Every row belongs to one group in each of 3 separate groupings. Each group adds its own fixed numbers to the row, and there is some noise. The rows also spread widely along 7 directions, which tell nothing about the answers.
(in the rows, 128 means zero)
Known rows, each followed by its group in each grouping:
[147 119 160 133 110  76 139 151 152 125  84  81 116 133 129 130 151 118
 146]	q_664 (2) dopab
[124  83 160 118  89 124  91 161 150 136  81 103 119 148  96 153 187 120
 102]	q_92 (0) lodus
[138 138 139 116  99 115  98 157 154 129  93  83 132 136 105 157 161 133
 131]	q_92 (0) lodus
[129  61 147 114  83 116 103 145 136 128 106 125 122 152 101 167 162 113
 116]	q_844 (1) Lin
[117  48 131 102  66 136 103 134 112 116 139 164 102 176 164 149 146 113
 115]	q_844 (3) dopab
[127 128 109  94 107  87 114 136 126 136 103 173 119 149  88 158 150  76
 148]	q_664 (1) Lin
[146 113 127 124  99 109 121 180 158 130 102  43 145  93 117 163 138 137
 154]	q_92 (2) Lin
[121 118 126 133  89  91 107 159 130 116 103 118 115 140 121 153 136 120
 145]	q_92 (3) Lin
[130 139 158 120 135 101 109 168 182 118  66 101 130 126  61 163 135 113
 166]	q_664 (1) lodus
[123 106 148 137  93 108 106 154 141 106 114 116 119 148 124 159 122 142
 142]	q_844 (3) dopab
[132 124  91 153  85 123  85 153 108 136 112  86 136 173 117 144 155 146
 109]	q_664 (3) Lin
[120 106 137 113 108  83  98 159 139 136  94 132 122 117 102 172 140 111
 137]	q_844 (2) Lin
[129 100 128 132  89 102  95 153 124 125  93  88 118 156 129 142 169 132
 104]	q_92 (2) lodus
[175 104 107 107  39 159  98 168 108 127 157 114 146 150  79 176 178 133
  94]	q_664 (3) lodus
[102  97 158 137 104  73 102 127 128 121  97 185  85 179 117 127 162  95
 122]	q_844 (3) dopab
[148 121 143  89  84 114 106 162 153 140 106 132 126 125  71 158 188  94
 121]	q_92 (0) lodus
[142  93 184 118 105  98 102 192 168 113  66 100 130  97  62 196 135 125
 145]	q_664 (2) lodus
[161 119 141 120  87  72 136 150 127 130  95  88 118 142 143 137 160 105
 136]	q_664 (2) Lin
[116 101 135 128 107 124 115 153 155 128 100 109 105 161 149 113 148 104
 146]	q_92 (3) lodus
[128 111 111 122  82 120  81 142 123 154 110 117 137 158  97 157 186 127
  88]	q_844 (0) Lin

New rows. What belongs after each?
[110 117 113 141 104 104  89 154 142 149 110 137 115 151  91 137 162 112
 126]	q_844 (3) Lin
[152 104 149  83  83  95 126 151 125 102 118 113 115 129 159 172 125 113
 156]	q_92 (2) lodus
[153  95 134 113  75 120 146 171 160 141 134  88 121 118 115 119 180  89
 142]	q_92 (3) Lin
[139 140 166 107 100  81 118 157 164 115 114 151 109 123  87 150 146  88
 169]	q_844 (3) lodus
[119 131 144 104 133 110 112 143 172 109  98 115 124 127 119 161 109 113
 184]	q_844 (1) lodus
[128 135 207 177 124  56  97 185 174 101  31  91 110 129  53 158 145 133
 148]	q_664 (3) lodus
[157 158 127 141  87  91 116 147 164 155 130  96 123 146  79  88 210  96
 123]	q_844 (3) lodus
[161 122 162 145  94  76 131 135 138 117  91  80 124 155  98 136 180 125
 129]	q_664 (1) dopab
[175 133 180 121  93  69 151 175 177 121  98  36 127  92 109 131 172 113
 159]	q_92 (2) lodus
[120 112 145 153 118 102 129 147 164 140  86  91 106 167 133  88 167 106
 141]	q_664 (3) dopab
[148 122 174 123  87  96  97 142 138 117  91  97 117 151 117 162 166 132
 124]	q_844 (0) lodus
[103 145 105 124 143  74 100 143 129 132  64 129 107 153 147 144 111 108
 158]	q_664 (2) Lin
[121 100 149 115 102  96 107 145 142 110  85 124 110 155 105 158 157 112
 134]	q_92 (1) lodus
[135 105 144 142  97  87 106 142 143 128  95  84 129 149 105 149 168 124
 126]	q_844 (1) Lin
[122  57 167 103  96  99 137 158 146 105  94 113 101 134 173 152 126 110
 148]	q_92 (2) dopab
[149 143 110 114 114 129 132 148 178 141 113  52 131 135 125 104 170 109
 158]	q_92 (1) lodus
[156 126 131 144  83 120 104 160 136 126 108  82 131 156  99 131 172 131
 119]	q_664 (3) lodus
[141 139 129 129 116 110 111 144 159 144  86  92 126 155  83 120 182 102
 130]	q_664 (1) lodus
[110  92  94 138  89 130  96 153 122 135 116 108 120 165 143 138 143 128
 121]	q_92 (3) Lin
[138 177 100 115 100 101  94 127 131 137 122 125 134 156 111 135 162 124
 132]	q_844 (0) dopab
[145 130 104 129 102 138 106 155 158 127 107  44 146 143 114 138 158 142
 134]	q_92 (1) lodus
[143 126 169  98  84  78 105 141 116 107  91 176 110 145  91 190 146 106
 134]	q_664 (0) dopab
[119  99 197 139 134 102 124 184 202 119  56  91 105 127 104 128 131 104
 174]	q_664 (3) lodus
[155  94 132  66  79 117 150 148 133 109 139 122 128 121 152 174 124  93
 174]	q_92 (1) Lin
[131 120 150 127  97 107 106 152 140 116  92 125 110 156 109 144 145 114
 136]	q_664 (3) lodus
[157 121 120 104  91 160 127 154 164 147 120  52 153 138 142 131 157 130
 141]	q_664 (0) dopab
[131 115 138 129 113 100 136 141 173 137 100  87 117 142 105 106 183  99
 142]	q_92 (1) dopab
[173 144 111  70  69 124 127 150 123 136 141 125 147 121 116 187 143 102
 147]	q_664 (0) Lin
[104 104 137 123 142 121 114 155 193 141  72 100 110 141  94 119 161  96
 150]	q_92 (1) lodus
[111 128 120 134 162 130 127 162 209 149  68  77 135 131  87 108 146 106
 166]	q_664 (1) dopab
[138 156 124 117 120  86 103 151 135 123  87 103 121 140 119 158 127 126
 151]	q_664 (2) lodus
[152 109 170 107  94 112 132 155 161 127  93  98 130 131 113 149 161 111
 142]	q_664 (0) dopab
[151 129 160 122  99 106 126 163 158 108  98  87 118 139 128 142 121 122
 170]	q_664 (3) lodus
[129 135 155 123 111  99 103 145 155 123  89 105 128 135 118 157 134 135
 149]	q_844 (0) dopab
[142  65 157 109  99 149 127 148 159 115  92  62 125 156 161 142 138 124
 143]	q_664 (1) lodus
[137 163 132 136 124  87 108 154 166 119  81  71 129 130  83 144 149 133
 162]	q_92 (1) lodus
[132  56 156 113  96 112 130 148 155 142  85  98 118 151 111 133 185  89
 116]	q_664 (1) Lin
[ 94 116 117 168 144 105  70 171 152 137  49  95 132 141  72 165 139 157
 115]	q_664 (2) dopab
[144 122 162  83 105  88 125 161 166 114 104 154 118 104  51 172 157  77
 166]	q_92 (1) lodus
[143 143  62 115  82 131 102 129 102 120 139  76 143 165 169 163 124 147
 142]	q_92 (1) Lin
[117  95 126  98 102 126 107 113 136 134 117 135 103 188 163 120 156  94
 127]	q_844 (1) lodus
